The rows of a group lie close to one hidden flat surface of 12 dimensions, which may be shifted away from zero. Surfaces can cross.
Known rows, each followed by its group:
[-20 -19 -14  27   0 -43 -10 -26  -4 -11  15   3   8  17   0  20]	(4)
[ -4 -22  23  -9  24 -13  -3   6 -13  -9 -12   6  -4   8 -11  13]	(6)
[ 20  12  -2 -29  -1  15   4 -10   0  -4  15 -13  17 -23  10   2]	(6)
[ -5 -18   2   6  -6  28 -14  -3  13 -36   3  10 -23  -2  21  -6]	(0)
[-21  20  14 -16 -23   7 -23 -10  22  13  35 -14   5   5 -15  -7]	(2)
[  9 -10 -13   9  16 -19 -17  -6  -2 -13 -22   7  -4 -35  -6   6]	(5)
[ -3   6 -10  -7   6 -31   8 -12  12  -6   2   0   4  28  12   6]	(4)
[  7 -10 -15   5  -5  34   7  10  -6  -4  14   5   7 -32 -12   3]	(2)
[ 24   9  -4 -13  30 -11  -3  24  -7  -5   8 -20  -2   5  -5  -3]	(0)
[ -3   9  -1   0 -15  32  12  13  -2  -8   6   6  -7  -6 -16 -27]	(3)
[ -3  11  15  12 -12   2 -13   8  13  14  -9   1   3  39  19 -27]	(6)
[ -5   4  19  -9 -20  10   6   8 -10  -2   7  -2   9  25  17 -19]	(6)
[-11   8   5  27  -8  35  11 -10  23 -11 -24  10 -11   0   0 -27]	(0)
[ -9  -7 -16 -13  -8 -17 -13  -2  11 -27   7  17  31 -12   3  -4]	(5)
[  8  -9  16 -22 -13  -5 -27  -9  -5   3  30 -21  -5  10   5  -7]	(3)
[  3  17  -3   2  -2 -10  18  -8 -20  23  19 -22  -3   0  18  36]	(0)
[ -9  -9  19  20  -2  -5  -2  -6  -3  11  -7 -14 -29  25  12   6]	(2)
[-20   3  -6  19  16  -4  30 -12  18   4 -10   4   2  13 -26   9]	(1)
[ 12  -3  14  32   5 -10   8 -12 -19  12   4 -30   0  38  25   1]	(4)
[ 13   2  -2  -8  -2 -29  15 -38   3   6  -8 -19   6   8   1  -7]	(0)
[ 18   4  11   5  -5  22   6   6 -20  18   4 -11  -6   1   2  -9]	(4)
[ -6   1 -12  12 -20  -2 -15  -4  -6  -6   6   2 -26 -16  -9 -10]	(5)
[ 21  12 -14  13  20   7 -25  14  -5  16  23  -3 -15  -2 -25  -5]	(2)
[  0   4   1 -12 -21  21  -9  -2  14  -6 -22   8 -26 -29  40   8]	(5)
[ -1   4 -30 -11 -10 -44  -9 -35  33   8  20 -15  15  12  14  15]	(4)
[ 10  -6  34 -31   6  -8 -14   1   9   8 -19 -17  16  -1   0 -13]	(1)
[-20  31  -7  17   0 -23  19  10  -8 -13 -15  -2 -15  11  15   4]	(1)
[  1  -5   3   1   1  12  19 -47   4   3  -6   0  -9 -17   6  24]	(0)
[ 12 -18 -22  15  -5  -1  -4  18 -20   7 -13  15  14 -33  11  14]	(2)
[-23  30   7 -15 -22  -5 -10   7   1 -10  -2   6   5 -15  15   0]	(0)
[  6   8 -13  13 -13 -22 -18   6  -3  13   3 -17 -10   1  18   1]	(0)
[-10 -12  -5  28   0   1 -13 -10  35   1   4 -14  -6  22  24  12]	(1)
[-16 -11 -28  11  -8   9 -19 -17  -8 -16  10  50 -10 -36 -20  16]	(1)
[ -6 -22  13   3 -11  -1  -5 -15 -24 -29   0   0 -14  -7  28  13]	(2)
[-12 -16  34   4 -15  17   8   3 -29   1   0 -10   3  -6  -1   3]	(0)
[ -8 -16   9   3  -2 -20  -7 -25 -15   7  25 -10  24   9 -12  15]	(3)
[ 12  -9  10   9  24  19   8   4  -8  20  17 -14  12   9  -4  26]	(2)
[-14   6   5   9  12 -11   9 -41   1  -7 -14  10  17 -18 -11  21]	(4)
[ -4 -33  -7  13 -12 -29  -6 -15   8 -20 -16 -10 -15   2  14  -7]	(3)
[ -3  10  -9 -19 -11  -4   1 -32   9   9  11   3  -8 -23 -26   4]	(5)
[ -7 -17  24  -5 -10  10   5  -2 -18  -5  20 -17  11   4 -17  -8]	(6)
[  2   3 -14 -16 -13  34  25  16  18   0  -2  16 -14   6  20  -1]	(5)
[ 28  -2 -13 -26 -26  -4  -1   8  -4  18  -4  -3  21 -14   2 -30]	(6)
[ -6   9 -22  14 -10  -2  10   4  10  14  21  -1   6  13 -43 -25]	(1)
[ -2  -1 -16   9 -13  10 -26  15  14   0  22   3  -6  -4 -16 -20]	(1)
[ -2 -20  11  37  12   8 -15   5 -24 -27 -20   9 -13 -11  12  -2]	(4)
[-14  26  -2  -3 -21   6  28  -1 -25 -26   1  20  14   5  16 -16]	(2)
[ 10 -14  14  29  26  16 -18  -5 -14 -13   1   1 -12   6   1   2]	(4)
[ 22  12  -1  -4  -4   4  14 -16   1  15   4 -24  24  -3  12  -6]	(5)
[-29   5  -8  16   9 -12  18  -9  19  -9  10  -3  11  16   2  28]	(0)
[-26 -20  -1  31 -18   4  23  -6  -7 -19   2   6  10  13   8   2]	(3)
[  3   7 -17 -23   7   6  19 -13  13 -10  14  23  11  18  24  19]	(6)
[ 11 -23  15  10  -7  18  -5  -9   3  23 -26   7   2  -5   5  -6]	(1)
[-19   5   0   9 -24   7  -6  26  -2  -6  18 -19  18 -14  -5  -8]	(0)
[  0 -25 -23   3  -9 -11  -7   7  22   9  -6  16 -15  20  34  19]	(5)
[ -5  -4 -16  17 -25 -11  -6 -19  19  27   3 -11   1   3   9   6]	(3)
[  2  -5  10 -15  14  28   6  -7   7 -22   1   6   3 -13  16  18]	(5)
[ -2  -7 -12   6   5  35   9  13   9 -18  -4  16 -10 -23 -14  -4]	(3)
[ 8 17  0  8 21 21 -3 17 -3 20 22  3  3 17 -3 16]	(3)
[  9 -11  -6   0 -18  18   5 -10  -2  -6  -3 -16 -17 -36  11   4]	(5)
[ -4 -12 -31  12  14   1  -9  23   6 -20  17  21 -12   4   2  15]	(2)
[ 11 -16 -14 -17  11   0  -4  20  33  -5 -10  16  14  18  -7 -26]	(6)
[  4 -14  14  10   7   7 -21 -16   7   1   2 -21 -13 -10  30  30]	(2)
[ 17  22  10 -19  14   6  -5  -6 -12  -6  30 -15  -8  18   4  -3]	(0)
[ -4  17  13 -23 -11  -2   8   9 -14 -21   7  -3  -2  16  21 -13]	(5)
[ 18   7 -15 -16  27  11   7   6  18 -34   8   4 -18  15   0 -15]	(0)
[ 25   7   2 -20  15   4   1 -14   5   5 -14  -8  11 -23  19  16]	(6)
[  6   1  -3  -2   4  -2 -37 -17  11  -1   7   0  -5 -18  17  17]	(4)
[  2  -6  29  14  -2   7  17 -19 -30  -5 -24 -13   8 -19   7  -1]	(5)
[  9   2  -2  24  12   9  23 -19  -5 -12  -2 -14  -2   8  38  23]	(2)
[-15   1  -3  15 -15 -18 -26 -13  -1   0  29  -6  14  17  12   7]	(3)
[-14   5 -17  28   8 -18  33 -28  12  -9   5   2  14  33 -16  -7]	(4)
[-17   2  22  -8  -5   8   3  -2 -24 -20   9  16  -7  12   3   0]	(2)
[-15 -14   6   6  -7   9  23 -11   0 -17  18 -18   8   3   1  11]	(6)
[ 13   0   6   9  11  17  20 -12  23   6  -5 -33  19   3   0  -7]	(6)
[ -7  -3   4  14  -9   7   7 -10  -3   2  -3  -1 -30  11  17  10]	(5)
[ 14 -13 -23  16   3  -4  45 -21 -18   1 -15  -8   6 -30  -1  19]	(1)
[  1   5  13  -9 -35   5 -14 -18   0  -1   5 -20   2 -16   7 -25]	(3)
[ 20  26 -20 -16   6 -27  -6  -7   4  20   4   0  13   2  -6  -7]	(6)
[ 21   0 -19  -8  13 -25  -1  -7 -18   8  -9  27   4   8   0  -2]	(1)
[  2 -25 -20  20 -20 -17  -4  -8  -1   6 -18  -7  -2 -27  19  14]	(4)
[  3 -29 -10  13 -18 -25   8  25 -21  32  -7  -3  -1  17  11   9]	(3)
[-18   7  13 -11 -26  -3 -31  13  11   4   7  -3   1   4  27   2]	(2)
[ -2 -18  -2  -2  10  13  23  14 -30  -6 -13  33  15 -22 -14  15]	(2)
[  0  12  -1 -10  43  21  14  12   3 -18 -12  15 -10 -33 -36  14]	(1)
[-24 -23 -16   0 -29 -32   2  -6   2 -12 -13  11  -5 -14  11  11]	(0)
[  3  -8  16  -7 -13  -7 -20 -16   5  -2   4 -25  11  -2  29   4]	(1)
[ 10  17  13 -12  18   1 -11 -11  13  -4 -33   2 -11 -20  14   3]	(3)
[ 16 -25 -11 -13   2   3  19  12 -39   2  24   3  -4  -6 -19  12]	(6)
[-22   7 -10 -29 -13   2  20  -4  16  -5   9  32 -20  20 -12   2]	(5)
[ 17  19   2 -13  31  10 -25 -10  32   4   3   8   6  15   8   1]	(1)
[  7   5  10  -9   1  19 -15 -23  -2   1   2  11   9 -17   6   6]	(1)
[  7  -4   6  27   2  -2 -25 -25   8  12 -14  -2  -9   1  18   3]	(4)
[-16  21   4  -3  27  10 -18 -10  25 -28  -5  27 -13   2  -1   5]	(3)
[ -4  -3  14  23  17  17   2   7 -24   1  -6  20 -14  12 -18  -3]	(4)
[  1 -18 -12  33  -9  27 -13  -3  -4 -12  23  -5   1 -22 -16  -7]	(3)
[ 12  -5  26   7  13   5   5 -13 -29  22 -22 -12  -5 -22  -4  16]	(6)
[ -4  19  -4   2  17 -35 -25   1 -12   6  10   5  -3  10   9  27]	(4)

New rows, each followed by its group:
[-21 -20 -18  -5  -4   2  -8   6  31  -7   6  12   8 -16   1  28]	(2)
[ -4   7   4  16 -24  13 -18   0 -14   7  19  -9  21 -14  13   0]	(3)
[ 25  27 -14  -8 -14 -13  17  12  -6  20  -4 -15  10  17  21 -23]	(6)
[  1  14  15   6   2  21 -19  19   2  26   6  -5 -14   4 -11  -4]	(2)
[ -7  19   0  38   7  -7 -22   3  -2   4  -4  16   5  28  11 -10]	(5)
[ 12   5 -18  -1  -2 -10 -29  -5  29   6  21  -7  13  19  10 -10]	(6)
[ 25 -14  -4 -17   6   8  12   1 -13  26   3 -11   0 -22 -15  17]	(4)
[ 21  -8 -13  31  12   0  -4  -2   3  10   1 -21   0   8  25   8]	(5)
[ -4  -1   1   3  34 -11   1  -5   0   1  10  11  -3  22 -10  26]	(2)
[ 19 -29  -9   7  15  12   7  -6  26   9  -2 -14  17  -1 -14  -4]	(6)
[  8 -25  -3 -35  13 -22  13 -10 -17 -14  14  -5   6 -16 -21  19]	(0)
[  5 -14  -4  20  17 -22  -9 -12  -3 -25   8 -17   2  12   6   1]	(3)
[ 12 -19 -36   1  17 -21   2 -12  22 -13   2  14   5  18  23  17]	(1)
[ -3 -41  20   2 -11  24  21 -12 -22 -15 -10  17 -21   6 -18 -20]	(0)
[ -2 -16   0  15 -22  -8   0   4 -29   2  11 -18 -10  -9   6   5]	(6)
[ 11 -13 -12  -6 -24 -15  -1  19 -40 -11   4  12  -4   1  20 -14]	(1)
[  8  33  17  -3   2  -6 -21 -20 -21   2 -26  12  -9 -26   9  -7]	(2)
[  0  19  12   2 -14   1  -2  27 -36   0   3  -9 -11  -8 -10 -20]	(1)
[ -2   6   2   3 -15 -10 -27  -9 -14   8  17 -11   2 -14  26  24]	(4)
[-22  -3  -5  -7  -3  15   1  18  16  -8  -1  33 -17  13  11  12]	(3)
[  2 -11 -13   9  14 -40  -6  -3 -10  18  -6   5  -5   5  -5  25]	(4)
[ 30  14   5 -11   8  11 -17 -13   3 -10  14 -21 -14   7  16 -20]	(0)
[ 16   5   9  17  -5  -3 -30  -9 -10 -12  12 -20   3  11   9 -33]	(4)
[ -3 -17   2  16   7   4  19 -11   1  -9   8 -20 -33  20  -5   3]	(2)
[ 19  -1  -8  -5   1  -6 -14   4  10 -36   9 -22   2   9  39 -18]	(4)
[  8  -6  17   9  10  -2  -3 -23  -8   7 -16   7 -19  17 -10 -15]	(0)
[ -6  26 -19  37  17  10 -12  -1   8  -7  25   5  17   5  -3   7]	(3)
[  0  -5  26 -12  -4 -23 -20 -31   7  11  -4 -19  27   2   0  -2]	(6)
[  7  10  23 -14  28   9  -3  14  12  -5  -7  -7  10  21  -9 -17]	(6)
[  2 -16  -1   8   2 -18  -4 -33 -19  12   5 -13  21 -37 -21  26]	(4)
[ 32  11 -13   3  11  14  14   4 -20  -5  24 -25  -4  -9 -13 -14]	(2)
[ 20 -10  18   3  -7   3 -21 -27   0  17  -8 -12   0   0   1 -22]	(4)
[  4  13 -16   1  -4 -14  -2 -16  10  -7 -22  14   3 -10  33   7]	(1)
[ -2 -12  -7   2  -8   2 -15   7   8  -1 -16  19 -19  -7  18   4]	(4)
[-14  18  26   0  -7  -6 -15 -33   8  16  -1   4 -10  23  -6  -8]	(3)
[  4  -2   7 -24  22 -16 -29   3  -1 -29  15  -1   2   1  35  31]	(2)
[  6 -18  -3  -3  27   4  10  26  11 -30 -11 -14   2 -11   9  10]	(0)
[ 19 -19   1  12  31   6  -3   7  11 -13  -6 -21   0   3 -12 -10]	(0)
[ -6 -12   8  42  -4  11   5  12 -38  -7   7  -1  16   3   1  -3]	(3)
[-19   2  16   8   2 -17  -9  -8  -2   2  -3   3  -4  21   3   7]	(1)
[-30 -15  16 -10  -6   5  -6   6   2 -35  -8  16  -4 -12  22  20]	(0)
[ 14   2  -5  19  11   1  12  -5  -2 -24  -3 -23  43  -7  24  -6]	(5)
[ -4  20  19  22   8 -11   7 -17 -24  19   8  -4   6  34 -10  -2]	(4)
[  0 -16  -4  -2  -1  18  -4 -16  30  -7 -12  19 -13   3   6  -6]	(4)
[-16   0   1  -5   4   4 -13  -7  29 -38   1   6   1   3   9  -8]	(0)
[ 24  -7 -12  -2   0 -19 -31   3   6  23   9 -10  10   2 -15 -17]	(6)
[  7  -6   8  12 -15  -1  -1 -14   6  -2 -17 -22 -12   0  28 -10]	(3)
[ -8   6  -4  -7   7 -22 -42 -24  18 -27  18   3  -3  -2  -8  -6]	(3)
[-33   9  10   2   4  14   8 -14  18 -26  -8  36 -12  20  -7  -6]	(0)
[  1 -39  17  41 -10  11 -17 -10 -31   1  -3  -1 -11  -3  -4  -5]	(4)
[ 12   0   1   8   7  17 -20  -3  -6  -9  -8   0 -41 -28 -12  -8]	(2)
[ 11   3   5   3  35 -17 -17   0   4   2  18 -24  -5  17  -6  16]	(1)
[  1   9  10  -7 -24 -14 -31 -36  11   4   6 -14  -9  -9 -17 -31]	(3)
[ 20  -1  -5  19  22  17   2   0   3   3   6 -18 -10   3  22  18]	(4)
[  2 -24   7 -17  20  13 -19 -15   4 -29   2  16  -1 -28  -5  16]	(4)
[ -8   1  17 -11 -20   0 -20   4   0 -22  18 -33  11 -17   2 -17]	(6)
[  8  25   6 -18   1  -9  18  -7  -9   0  11 -18   4  14  10  -6]	(0)
[-23  34   2  11   6  11  -7  23   4  -1   8  13  -8   6   1  11]	(0)
[  8  16  -3  13   5 -15 -35  11 -19  21  16   2 -12   8  -1   6]	(4)
[-14  -3   0 -28 -20  26  -9 -16   7 -39  10  25 -16 -30  13   3]	(0)
[-24   4  32 -18 -10  15   4 -16   8  11 -12   5 -20 -12 -41 -10]	(2)
[-18  17  13 -13  -9  -5 -11   3   8  -7  18   4  14  24 -21 -28]	(6)
[  3   7  -4   8  -2  21  -7  11  -6   4  18   4   0  -6 -22 -13]	(3)
[-19  -4  -8  23 -24   3   5  22   0   1   9  -9   8  -4 -13 -14]	(0)
[  4 -19  21 -23  -7  -3  15  21 -10 -12   6 -36 -13  15  16  -3]	(2)
[ -4 -24  25 -21 -21  15 -18  -7 -15  -3  21 -16  17 -29  11  15]	(2)
[  4 -24   5 -11 -19 -15   1   6 -35 -11  24 -22  38 -15   5   3]	(3)
[ -1  19  -4 -13 -14 -11  15 -43   2   9   4  -4   5  -8  -9  -1]	(0)
[ 17  32  -4 -14  11   8   3  30 -15   3   7  12 -12  18   7 -11]	(6)
[ -2 -26 -12  11 -20  -5 -21 -39  20  -6  19  -3   7   0 -11 -15]	(4)
[ -3  15 -21   0   1   5  35   4  -1   7  -5  12  -7 -10 -28  -2]	(0)
[-17 -20  -2  -5  -1  -4   5  -1  18 -21  14 -10   0  11  26  27]	(2)
[ 25  -1 -12 -18  -4   2   1  21 -17  -5 -14   4 -21 -28  -8 -21]	(0)
[  2  -8 -20 -13   5  -1   4   1  20 -32  -7   9  -8 -10  -6 -14]	(0)
[-29  -8  -3  36  25 -10  -6 -22  -9 -24  15  22   4   7 -18  29]	(4)
[  0  13   8   8   0  16  46  -5   7   4 -14 -24 -14  13   2  -9]	(2)
[ -6 -12 -20  -1   6  -4  17   8   5 -19  15   8  -2  14 -27 -10]	(3)
[-25   7 -22  21   9 -20 -20 -21  20 -10   4  28  -4  -1  -5  21]	(4)
[ 12  16 -14   5   1  21  22  21  14 -22   1 -24 -17   6  35  -8]	(2)
[-17  26  29   1 -18  21  -1  -5 -19  -3   8  11   6   9 -12 -27]	(3)
[-16  17  14 -28 -11  -5   8  -9 -18  -2  -7  28  -4  -9 -22  -8]	(0)
[-22  14  11  -1 -13 -10 -12   0  -4   0  -5  27  -7  16 -10 -15]	(3)
[-10 -14   4  26  -6   6 -17  16 -44   6  17  35   1  16   1  10]	(2)
[-21  -9  19  15   3   2  12  13  -7   0   2  -5 -11  23 -16   0]	(1)
[ 26 -10   5  -7   0  -4 -16  15 -54   2   5   4   5 -23  -7  -6]	(2)
[-14  10  -3   0   0  -5  -3  -1  32 -31 -10  -4   8   4  16 -13]	(0)
[  0  -3 -41  34   2 -33   4   1  -4   6  11 -12   2  -5   1  23]	(4)
[  4  -9 -14   6 -12 -14  -5 -30  15  50 -19  11  -4 -15 -19  11]	(4)
[  6  28  21 -14   4  17  13 -15   7  -6  -3 -30  23 -18   9  -4]	(0)
[ 19 -28 -23  17  14   8   6   1   7   5  17 -26 -20 -13 -25   8]	(2)
[-12 -19  -4  26 -27   7 -28  -5  -1  13 -18  27  -4 -21   6  -1]	(5)
[ 17 -21  -3  25   1  13 -36  18  -4  26  -4  12 -19   2  -2  -9]	(6)
[ -2 -17 -12   7  10  10  35  -9  -4 -12  -3   2 -14 -12 -21   9]	(5)
[ 13  -4   4 -17  -2  25 -12 -10  -8  -9  19  -9 -10 -36 -10   4]	(5)
[-16  -3   0  11 -18 -10   3 -22   8  -2   0   0   1  14  29  12]	(4)
